Every row belongs to one group in each of 4 separate groupings. Each group adds its own fixed numbers to the row, and there is some noise. The rows also spread widely along 13 directions, which tell nothing about the answers.
In the rows, zero is written as 128.
Some rows, each with its group in each grouping after it:
[144 128 146 139 125 104 117  75  93 149 139 153  81  92 102 122 152 136
 142 145 127 155  69 158 177 168 123 131 128 138 118]
T gesov K4 Sufe
[ 90  56 148  83 127 147 134 135 132 124 132 118 135 113 146 125  88 135
  98 129 114 127 103  92  82  94 115 140 105 155 104]
D fem K332 Dumel
[116 146 113 147  75 160 179 147 116  47  82 113 135 127 152 128 129  95
 121 168 123  72 126 123 113 106 149 107 129  80 129]
U fem K723 Nopof
[ 96  89 103 131 105 146 148 119 151 145 130 138 140 127 144 148 106 116
  98 111 104 114  76 144  80 106 131 112  96 120 110]
U Sanim K4 Sufe
[153  89 151  90 100 102 108 136 183  74 136 111 160 154 175 101 183 164
 114 111 157 110  82 117 139 133 113  94  85  69  98]
D gesov K332 Tet
[101  91  94 119 122 126 132  73 109 141 125 130  98  65 123 125 140 121
 132 124 121 128  92 184  94 155 113 136  92 137 149]
B Sanim K723 Dumel
[114 121 147 148 135 124 145 138 122  97 131 129 135 163 156 155 122 100
 131 120 118 117 120 114 155 110 162 119 129  88 118]
T gesov K332 Nopof
[127  78 172 134 110 143  86 150 106  89 116 139 120 130 150 129  61 193
 118 171  42  97  95 132 106 121 113 119 116 145  91]
P Sanim K332 nomer
[110 153 123 150 148 143 156 149 133  72 138 129 123 141 146 181  58  78
  92 149  94 111 115  95 161 107 163 137 141 115 123]
B fem K723 ruso
[139 142 176  92 143 114 144 130  87 120 146 139 104  78 103 154 145 109
 121 167 138 139 151  88 192 125 140 174 155 166 141]
P Sanim K332 ruso
[ 91 113 108 117 144 151 144 128 121  89 134 138 134 104 143 145 106  73
 113 109 121 123 142 114 114 106 154 147  98 127 135]
T Sanim K332 nomer
[118 146 145  72 133 135 122 136  99 106 116 167 109 120 150 111 160 149
 136 129 139  97 107 105 171 107 134 139 176 143  97]
U fem K332 Tet
[107 104 124 127 142 116 181 115 146 106 168 130  97 121 127 186  98 106
  76 118 104 156  84 134 128  95 141 131  96 138 106]
D gesov K332 Dumel
[123  71 170 149  82 127 173 139 107  43 131  99 114 106 136 138 112 164
 104 186  92 121 139 122  93 111 117 111 106 106 127]
T Sanim K723 Sufe
[ 63 111 129 122 140 121 189 115  66 116 139 143  80 116 147 123 126 141
 156  97 130 141 109 113  98 108 111 154 136 169 158]
P Sanim K332 Sufe
[117 166 132 111 100 143 148 150 102 131 123 190 113 142 126 132 123 164
 120 138  78  94 100 117 133 105 119 146 162 168 129]
P Sanim K332 Dumel
[134 118 149 134 136 136 119 144 135 108 138 148 150 153 139 171 119 115
  99 137  93 116 121 113 159  97 156 134 129 106  98]
P Sanim K4 Nopof
[121 114 145 103 119 113 130 147 172  62 159 149 140 129 158 184 178 147
  99 106  81  94 179 157 108 131 126 132  96 110 156]
T gesov K332 Sufe
[112  77 123 101 122 130 125 137 138 104 149 147 143 115 146 136 160 148
 100 111 100 121 134 143  96 105 118 139  94 131 117]
P Sanim K723 Tet
[164 172 147 113  87 106 172 132 158  92 136 123 108 100 118 180 143 114
  92 174 129  98  98 133 180 137 137 118 133 109 130]
U Sanim K332 ruso
[108 119 136 100 122 113 178 132 128  77 136 121 103 105 143 142 127 125
 105 133 144 129 112 104 124 114 121 131 125 122 131]
P Sanim K723 Sufe
[160 127 152 116  93 122 119 141 138  78 122 140 111 105 132 157 137 167
 106 184  81  87 113 157 153 122 124 102 137 108 109]
B Sanim K723 nomer
[ 99 136 153 147  94 147 158 143 118  70 111 126  99 125 140 146  59 129
 114 171  77 100  92 112 109 128 129 134 118 125 134]
T gesov K4 Nopof
[110  79 175 129  98 128 114 145 142 159 131 113 117 125 138 155  44 148
 123 175  66 104  75 124 104 144 101 116 122 144 114]
D fem K723 nomer
[ 94  89 149  94 122 126 152 129 108 124 139 119 123 108 144 124 128 137
 131 125 139 136 119  93 104 114 113 142 121 144 146]
B Sanim K332 Sufe
[106 121 137  67 162 105 138 128 174  87 177 134  96  93 143 172 101 114
  79 114 127 145 100 106 139 138 114 164 106 151 121]
D fem K723 Tet
[142 108 152  90 117 115  96 130 155 122 139 130 142 128 147  97 122 153
 118 125 137 132  57  94 144 164 103 135 100 131 107]
P fem K332 Tet
[112 157 118 121  94 142 177 106  99  67 114 141  90  86 121 101 148 133
 124 153 137 115  94 117 128 125 109 151 124 154 148]
D fem K4 ruso
[133  81 160 126 128  79 155  89  97 130 161 138 104 106 124 157 218 160
 148 116 130 138 143 170 150 131 121 127 129 123 150]
T Sanim K332 Dumel
[103 130  90 151  92 156 154 129 117 131 122 177 119 135 129 143 135 134
 109 120  74  95 101 176  96  93 136 111 129 129 115]
T Sanim K723 Sufe
[117 114 118 145 131 128 120 116 153 101 162 137 135 103 141 193 118  83
 107 119  67 117 150 172 117 162 143 154  72 114 163]
T Sanim K332 Tet
[148 116 161  73 120 135  90 156 156 103 135 150 150 116 137 140 129 155
  84 156 103  91 124 108 146 124 126 136 137 138  90]
U fem K723 ruso
[ 84 107 109 119 119 138 152 142 132 102 115 155 151 181 182 112 139 144
 135  73 119  82 109 118 100  84 137 108 135  96 122]
T Sanim K332 Dumel
[134  99 127 136 112 155 107 136 134  66 134 134 149  96 138 159 122 111
  89 157  59 113 152 156 110 136 138 146  73 125 130]
P fem K332 Tet
[138  67 159 132 103 106 120  95  94 122 122 134 114 110 135 123 187 182
 152 142 105 109 117 182 131 137 117 105 128 117 123]
T fem K332 Dumel
[124  96 136 139 104 143 163 137 110 105 116 126 111  89 123 213 145 105
  98 171  70  93 161 189 126  74 159 111 123 113 120]
P Sanim K332 Nopof

New rows, each followed by its group in each grouping:
[105 106 158 145 113 111 154 112 113 111 167 111 110  84 122 154 103 110
 134 154  92 147 142 125 104 190 107 174  84 143 195]
T Sanim K723 Tet
[124 115 158 135 129 115 127 127 129  82 146 139 128 132 147 158 143 131
 131 138  91 111 141 124 147 138 129 138 119 121 143]
D fem K4 nomer
[124  94 122 112 118 124 103 113 141 130 130 140 141 111 150 151 167 132
 130 111 104  92 127 181 106 148 128 117 101 109 131]
U Sanim K332 Sufe
[101 107 123 148 139 120 141 125 152 104 163 146 136 147 157 197 137 121
 110 103  70 116 141 155 115 121 137 129 108 116 150]
B fem K4 Sufe
[116 124 148 119 136 117 137 117  91  66 133 143 119 136 153  96 151 148
 148 113 145 130 121  94 144 136 128 142 134 121 131]
T Sanim K332 Sufe
[116 136 150 160 118 140 174 119  72  89 107 107 104  83 127 166 118  54
 139 183 119 115 171 125 161 130 169 133 144 109 160]
T fem K332 Sufe
[105  99 127 110 113 121 172 140 162  88 118 131 111 109 164 240 148 127
  87 144  68  53 167 189 121  58 157  87 151  81 133]
B Sanim K4 Dumel
[106 141 106  92 119 140 167 135 154 109 135 137 129 126 143 136 100  98
  89 111 152 125  69  90 121 106 137 129 115 127 107]
U Sanim K332 Sufe
[175  74 184 141 142  97 100 120 109  51 123  86 155 138 155 110 162 126
 127 161 163 128 130 100 197 135 162  98 123  51  79]
U gesov K723 ruso
[105 145 128 169 118 139 184 136 100  53 136 137 102 111 135 186 113  86
 111 163  70 107 169 140 140 114 156 144 133 114 157]
T fem K723 Tet
[170 100 137 153 103 124 134 119 161 105 144 100 168 121 111 139 123  74
  88 164 145 154  91 111 158 146 153 116  72  72 101]
T Sanim K723 Nopof
[140  80 147 171 110 133 122 131 108  52 154 134 150 157 141 107 142 163
 123 142  82 136 129 120 113 125 119 130  83 112 117]
D Sanim K723 nomer
[150  88 160 164 106 134 141 115 102 130 151 106 156 112  97 110 101  97
 113 171 134 174  96  82 152 141 139 145  86 130 122]
T Sanim K332 ruso
[117  78 152 106 142  90 158 133 184 149 193 114 142 131 138 204 117 100
  79 109 124 153 114 114 124 127 133 127  99 113 122]
U Sanim K723 Sufe
[110  50 150 113 155 108 151 114 156  84 171 121 123 116 140 175 126 138
  73 109 120 148 112 125 131  83 138 124 101 122  92]
T fem K4 ruso
[121 129 134 170  88 148 168 127 106 168 136 153 118 133 103 152 104 120
 116 157  78 125  80 142 137 111 134 127 131 158 124]
T fem K332 ruso
[100 135 138 119 175 128 125 136  87  98 138 180 119 166 156 132 116 131
 129 107 110 114 132  95 169  93 159 148 180 125 101]
T Sanim K723 Dumel
[113 141  85 144 101 148 212 123 115  17 116 122 126 123 137 100 130 101
  89 134 152 137  99  93 117  93 141 125 100 105 127]
P fem K723 Dumel
[134 139 152 103 127 148 115 159 113  84 123 145 133 108 127 132  84 108
 102 173 104 114 134  76 160 121 141 155 136 141 111]
P Sanim K723 nomer
[113 119 165  93 120 125 142 128 111 153 126 135 102  90 114 152 124 113
 119 158 129 128 106 109 148 122 129 151 136 151 126]
P gesov K4 Nopof
[ 99  97 164 128 117 135 138 123  84  75 116 121  94  90 140 145  86 143
 134 171  75  97 148 133 105 137 125 147 127 142 151]
T Sanim K332 Dumel
[166  94 173 149 106  89 172 115 127  69 155  86 117 125 128 132 138 128
 116 166 156 163  80  98 175 124 131 100  98  88 106]
D Sanim K332 nomer
[116  97 150  90 138 122 169 150 132 136 162 140 120 137 138 173 131 134
  83 126 127 144  99  96 163  45 148 121 149 131  82]
B Sanim K332 Tet
[126 151 125  49 118 125 103 128 172 147 126 167 114  92 138 143 151 132
 110 117 127  88  83 150 154 142 119 132 141 144 114]
T fem K332 Tet
[101 148 133  92 173  86 173 125 137 114 158 140 102 134 151 163 139 104
 120  83 168 132 105  88 181 114 141 146 158 124 135]
P Sanim K723 ruso
[118  85 150 126 136 122 121 107 112 101 123 113 125  96 143 149 119 104
 132 147 111 113 145 140 136 146 145 131 115 111 137]
T fem K332 Dumel
[136 100 139 132  95 128 136 107 115 114 128 132 121 101 123 132 144 141
 115 155 112 122  97 148 121 132 125 117 111 119 115]
U Sanim K4 Sufe
[137  56 158  96 101 122 141 138 162  98 131 100 165 122 152 132 164 131
  93 134 154 122 124 111 121  97 134  90 100  85 100]
T fem K332 Sufe
[171 128 147 142 127 122 120 128 146  16 141 118 149 147 146 119 112 134
  88 152 132 133  80  90 178 138 148 119 100  91  80]
U fem K332 ruso
[112 114 112  73 124 126 160 117 130 128 116 143  89  74 135 159 171 104
 102 126 154 100 113 166 156  73 152 105 158 107  93]
T Sanim K723 Tet
[129 119 132  93 126 150 115 144 123 108 121 143 157 121 134 120 140 104
  99 148 129 116 144  92 147 102 151 137 134 116 112]
B gesov K723 Dumel
[148 120 116 171 129 135 109 101 116 102 180 145 142 106 103 140 123 101
 105 149  76 175 119 143 140 176 132 174  62 137 148]
B Sanim K723 Tet
[119 205 133 134 119 142 179 129  75  69 123 147  87 105 116 129 109  95
 131 171 124 133 117  80 170 146 135 167 153 159 167]
B fem K332 Sufe
[102 175 123 102 137 132 182 159 156  36 139 146  92 137 156 160  58 109
  70 133 122 110  81  76 159  86 150 132 151 113  95]
T Sanim K723 Tet
[109 114 150 145 140 120 135 102  65  89 124 128  90 113 142 115 135 129
 161 147 124 130 120 127 147 150 127 140 144 130 132]
D fem K723 Sufe
[116  77 151 133 108 147 113 133 105 101 124 134 138 121 134 118 116 151
 123 152  87 114 125 130  98 119 123 134 108 127 110]
T Sanim K723 Nopof
[123 127 152 172  79 158 151 148  94  93 136 139 130 119 119 148 107 119
 117 182  50 120 147 131 115 134 136 149  97 140 155]
T gesov K332 Tet
[ 97 108 150 152 116 144 147 138  75 118 115 123 118 140 152 112  71 122
 151 148 102 126  91  89 125 126 130 142 128 131 131]
P Sanim K332 Tet
[114  72 161 128  80 153 172 162 126  65 107 120 122 122 147 179 131 161
  92 174  68  76 146 155  96  47 139  89 132 109  96]
T fem K332 Nopof
[136 100 167  99 127 102 148 127 123 127 161 125 131 114 124 130 153 133
 116 132 153 161 110  90 150 131 114 143 113 138 128]
P Sanim K332 Sufe
[124 135 119 104 155  99 166 125 163 139 157 151  84 113 128 217 115  95
  77 121 118 131  72 154 187  86 154 104 150 125  80]
P fem K723 nomer
[127  75 144 182 128 119 146  98  90  97 153 113 122 110 125 157 126 116
 130 153  93 157 125 141 137 129 140 130  90 113 138]
B Sanim K4 nomer
[100  46 136 151 134 113 170  96  98 114 134  98 113 121 153 138 136 113
 138 109 145 145 104 143 115 100 143  97 107  92 114]
T Sanim K332 Sufe
[105 109 199 127 134  93 182 165 154 150 183 108 130 149 136 218  66 106
 106 141  99 131 134  67 151 120 137 147 141 137 160]
T Sanim K332 ruso
[111  64 125 119 146 117 114  96 104 140 154 150 123 115 127 106 152 152
 125 100 129 167  82 142 113 132 108 138  99 152 102]
P fem K723 Sufe
[ 87 115 139 154 143 137 136 142 122 200 168 162 143 180 132 170  94  98
 138 104  74 134 107 113 121 127 131 160 129 155 135]
D fem K723 Nopof
[116 104 107  93 156 136 125 119 116  97 128 142 140 125 147  95 155 107
 116 104 178 141  98  92 161  87 148 124 132 113  82]
B fem K723 nomer
[ 92  75 118 127 100 156 159 125 111 171 112 131 136 131 133 120 114 114
 128 117 132 123  71 128  94  78 137 111 114 126  99]
T Sanim K332 Nopof
[124  78 130 151 133 151  93 116 103 152 133 147 140 111 124 159 116 107
 112 151  69 123 131 170 119 131 148 130 113 134  98]
U fem K723 Sufe
[116  38 169 126 108 144 120 164 173 128 138  92 183 144 151 154  54 106
  78 158  99 122 116  83  93 108 138 103  93  96  93]
T fem K723 Sufe
[184 132 168  82  75 119 143 142 161  88 138 121 136  74  98 147 174 112
  76 191 149 129 130 112 183 124 135 117 105 113 111]
T gesov K332 nomer
[124 164 116 146  94 118 159 109 116 122 124 153 112 124 134 153 181 114
 142 130 111  98 119 167 144 152 135 122 131 106 158]
U gesov K4 Sufe
[ 74  56 164  93 129 127 159 142  86 119  94 109  95 135 173 115  69 165
 132 143 134  96  81  88 107  64 131  98 180 115  74]
U Sanim K723 Dumel
[144 126 118 170  82 158 143 121 121  65 123 137 131 117 120 133 105 143
  89 177  74 115  88 141 126 112 134 121  99 120 112]
B Sanim K4 ruso
[112 146 125 119 158 121 108 127 150 118 152 132 147 128 149 152  96  59
 119 112 125 129 128  99 144 184 148 159 102 110 148]
U gesov K723 Sufe
[126 104 116 145 143 137 122 130 150 123 151 136 157 140 143 181 118  92
  98 115  92 117 121 142 142 109 160 126 102 107 117]
B Sanim K332 ruso
[111 124 144  65 157 126 142 132 122  88 113 116  78  73 151 156  76  91
  98 149 155 120  86  94 176  94 153 133 152 125  85]
P Sanim K332 Tet
[143 138 145 107 150 122 119 142 124  93 152 149 162 174 139  87 153 130
 123 111 174 153  93  46 184 117 140 147 136 105  96]
B Sanim K723 Nopof
[104 143 154 146 129 115 161 148 103  84 136 150  99 171 173 162 126 162
 148 127  82  94 113 126 159 105 134 121 170 116 138]
B fem K332 Tet
[117 149  90 121 110 152 156 142 151  52 127 131 140 117 148 141 134  84
  86 133 120 110 124 123 126 107 150 127  97  92 131]
B gesov K723 Tet
[114  74 188 115 176  78 103 138 159 124 159 119 136 181 189 184  96 155
 130  97 114 101  99 101 166 123 144 112 154  87  96]
U Sanim K4 ruso
[125 125 117 160 117 122 143 105 144  86 114  99 119 105 145 158  69  65
 114 157 112 104  96 145 138 165 158 110 101  69 135]
T Sanim K723 Dumel
[130 119 144 120 122 136 149 125  88  97 119 133 105  89 125 157 166 103
 123 169 121 108 166 143 158  95 155 125 156 114 115]
D Sanim K723 Sufe
[147 167 163 128 110 131 148 123  80  82 135 150  97  92 104 136 140 135
 121 192 111 135 133  99 178 135 131 159 153 149 147]
B Sanim K4 Sufe
[ 95  72 142 132 145 114 139  93 101 137 123 116 102 102 143 153 131 115
 147 122 126 132 100 153 126 129 131 127 117 123 128]
P fem K4 Nopof
[118  56 179 130 133  95 153 145 139  76 155 101 123 139 170 198 143 145
 120 132  95 106 157 141 132  89 137 101 120  87 122]
D Sanim K332 nomer
[118  93 143 129 101 149 208 151 123 103 122  98 140 110 129 178 117  61
  76 167 143 131 145  95 141  45 177  97 130  90 102]
T Sanim K332 Sufe
[124 135 145 115 110 137 136 140 125 117 145 154 154 125 123 144 145 114
 117 138  99 115 160 106 131 144 131 161 118 144 164]
T fem K332 Dumel
[149 119 181 119  72 126 185 139  98 112 126 104 115 108 112 107 124 131
 119 195 158 145  87  65 168 110 128 119 140 119 117]
T Sanim K332 Tet
[112 131 124 112 141 138 152 146 179  80 172 142 136 157 140 147  42 119
  58 118 103 153  54  66 122 115 126 151  91 150  94]
D fem K332 Dumel
[120  37 134 101 108 111 146  98 162 188 167 104 126  58 105 189 160 112
  86 140 118 157 113 182  89 128 109 115  75 140 134]
B fem K723 Sufe
[106 156  98 118 129 122 134 117 142  67 135 143 119 122 155 113 117 117
 125 100 128 119  93 118 108 176 111 152  94 122 157]
P Sanim K723 Sufe
[104  53 134 127 146 131 114 101  97  31 104 108 105 102 165 114 138 150
 132 128 127 110 121 158 107 110 137 110 107  90  88]
T fem K723 Nopof
[126 135 185 101 107 105 173 141 141 143 190 124 141 125 103 120 108 118
 109 145 156 188 100  27 143 170  96 180 105 176 167]
T fem K332 Sufe
[133 136 129 163 126 126  98 142 137 133 149 186 150 193 156 150 134 160
 138 100  51  99  96 153 147 140 127 125 125 129 120]
P fem K332 nomer
[155  88 120 144 114 136 109  95 119  91 134 103 133  83 117 105 113 103
 103 171 129 160  79 130 141 157 133 131  66 103 104]
B Sanim K723 Tet
[ 95 129 180  82 120 125 151 135  97  86 118 125  95  80 144 126 119 130
 141 163 133 106 149  76 141 136 119 164 156 148 160]
T fem K4 Tet
[112 110 149 148 142 114 163 104  96 105 154 125 109 113 125 148 120 109
 130 127 126 150 115 115 150 137 137 150 117 144 145]
T fem K332 ruso
[102 114 102 105 130 147 145 141 150  58 121 127 146 115 157 145 128  92
  87 115 124  94 140 125 108  98 153 130 102 103 116]
U gesov K723 ruso
[ 91  78 178  72 136 116 167 126  97 119 112  97  99  74 140 143 104 112
 123 162 160 123 135  72 136  95 134 140 155 131 132]
P Sanim K4 Dumel
[166 121 190 144 113 110 125 144 145  94 152 123 136 131 126 191  91 126
  95 187  70 114 134 114 175 143 149 128 128 103 122]
T Sanim K332 Dumel
[ 96  95 161 147 174 119 102 109  65 132 160 148 150 158 142  86 113 117
 171 104 124 164 141  66 143 171 129 186 130 147 153]
T fem K723 Dumel
[161  93 175  95 132  84 102 123 180 104 163 111 154 108 141 171 169 115
 116 130 137 125 145 128 171 174 131 124  94  94 140]
T fem K332 nomer
[127 147 138 126 114 156 124 119  75 139 111 165  98  72 107 154 131 104
 129 174  84 101 148 161 151 127 148 148 153 153 132]
T Sanim K332 Sufe
[102  83 163 141 140 159  96 137  85 132 114 131 125 137 147 123  50 133
 134 158  76 108  95 104 126 110 136 140 140 157  91]
D fem K332 ruso
[106  85 174  97 146 112 126 138 102 167 147 131 120 134 139 129 114 147
 136 133 136 142 104  80 142 114 118 136 157 143 115]
B Sanim K723 Sufe
[100  45 176  72 159 119 128 138 121 135 136 107 146 115 148 138 146 105
 122 119 172 138 152  81 140  85 146 132 140 113  97]
T fem K723 Nopof
[135 116  96  69 141 117 123 124 187 103 157 176 133 109 135 178 179 135
  57  94 109 109 121 169 134  94 136 128 110 123  94]
P Sanim K723 Dumel
[166  62 156  77 142 104  85 102 170  65 158  99 164 103 133  85 149 137
  94 119 192 178  74  85 149 158 120 135  51  98  79]
T Sanim K332 Nopof
[ 97 108 147  95 115 128 150 134 153  60 134 108 107  91 158 152  86 135
 101 152 105 111 109 105 104 136 111 142 103 129 151]
B fem K4 Tet
[ 96 106 178  69 122 133 129 154  91 143 103 136  97  85 136 153 123 141
 140 168 107  82 151 115 124 107 121 148 175 153 132]
P Sanim K723 Nopof
[117  90 172 123 163  93 132 101 108 109 146 104 109 113 150 164 108 109
 139 134 129 137 121 115 158 158 141 138 130 115 134]
U fem K332 Dumel
[105 132 123 147 103 156 169 145 111 108 126 119 161 127 136 120 109  49
 124 147 137 124 147  70 128 124 156 151 113 101 161]
T Sanim K723 Tet
[157  77 130 203 122 131 136 107 114  83 161 125 165 157 127 145 156 121
  99 141  94 168 115 142 151 112 155 108  83  85 102]
B fem K4 Sufe
[117 110 150  86 106 111 176 132 133 113 114 127 107  95 145 180 194 126
 122 135 140  71 154 155 153  81 142  99 169 109 135]
T fem K332 ruso
[146  83 169 131 119 119  68 128 128  90 130 118 174 143 154 101 116 151
 135 153  98 110 129 104 123 189 118 139 102 101 131]
U fem K723 Dumel
[150  55 178 107  98 118 165 129 136 118 115  66 129  72 126 185 132  99
  87 195 148 114 125 131 158  87 156  85 127  93  88]
U fem K332 ruso
[104  93 147  84 105 150 118 133 112 111  73 119 107  77 158 150 118 138
 133 167  99  45 131 166 108 109 134 107 155 128 113]
U fem K332 ruso
[107 157 113 166 162 134 142 131  96  60 156 167 124 176 153 128 126 105
 124 100 103 140 129 103 154 119 153 154 126 119 120]
D gesov K723 Sufe
[146 124 136 108 121 123  91 125 169 138 150 156 141 107 121 165 137 117
  96 139  90 113 118 158 145 167 127 133 110 128 120]
T fem K723 Sufe
[127 120 146  51 142 130 107 148 124  55  84 120 138 114 177 100 178 128
 123 134 183  70 151  89 176  86 154 109 168  79  94]
B gesov K723 ruso
[104 175 107  91 128 152 111 131 110  91 109 178 116 110 146 101 141 115
 129 119 113  96 116 115 143 133 132 167 131 147 137]
P gesov K4 Tet
[100 125 121 121 126 122 122 129 149  88 117 129 163 147 181 118 143 113
 150  90 131  77 134 107 114 156 127 141 108  94 173]
P Sanim K4 ruso
[127 104 163 151 100 148 134 129  93  82 126 108 112 107 128 118  66 131
 117 188  91 135  95 100 111 140 120 138 102 141 119]
D Sanim K332 Sufe
[160  38 167 115 148 100  85  92 114 167 155 106 147 104 121 131 183 119
 127 135 155 177 111 143 170 140 138 113  93 104  93]
B gesov K332 Sufe
[108 130 114 159 116 128 171  89  84 125 143 153  69 104 110 136 108 135
 129 132 102 152  61 159 127 133 122 135 118 159 127]
T Sanim K332 Sufe
[107 134 178  89 119 131 122 164 126 118 170 166 110 112 128 164  90 168
 101 163  52 111 141  99 113 147  99 185 140 196 145]
U fem K723 Tet
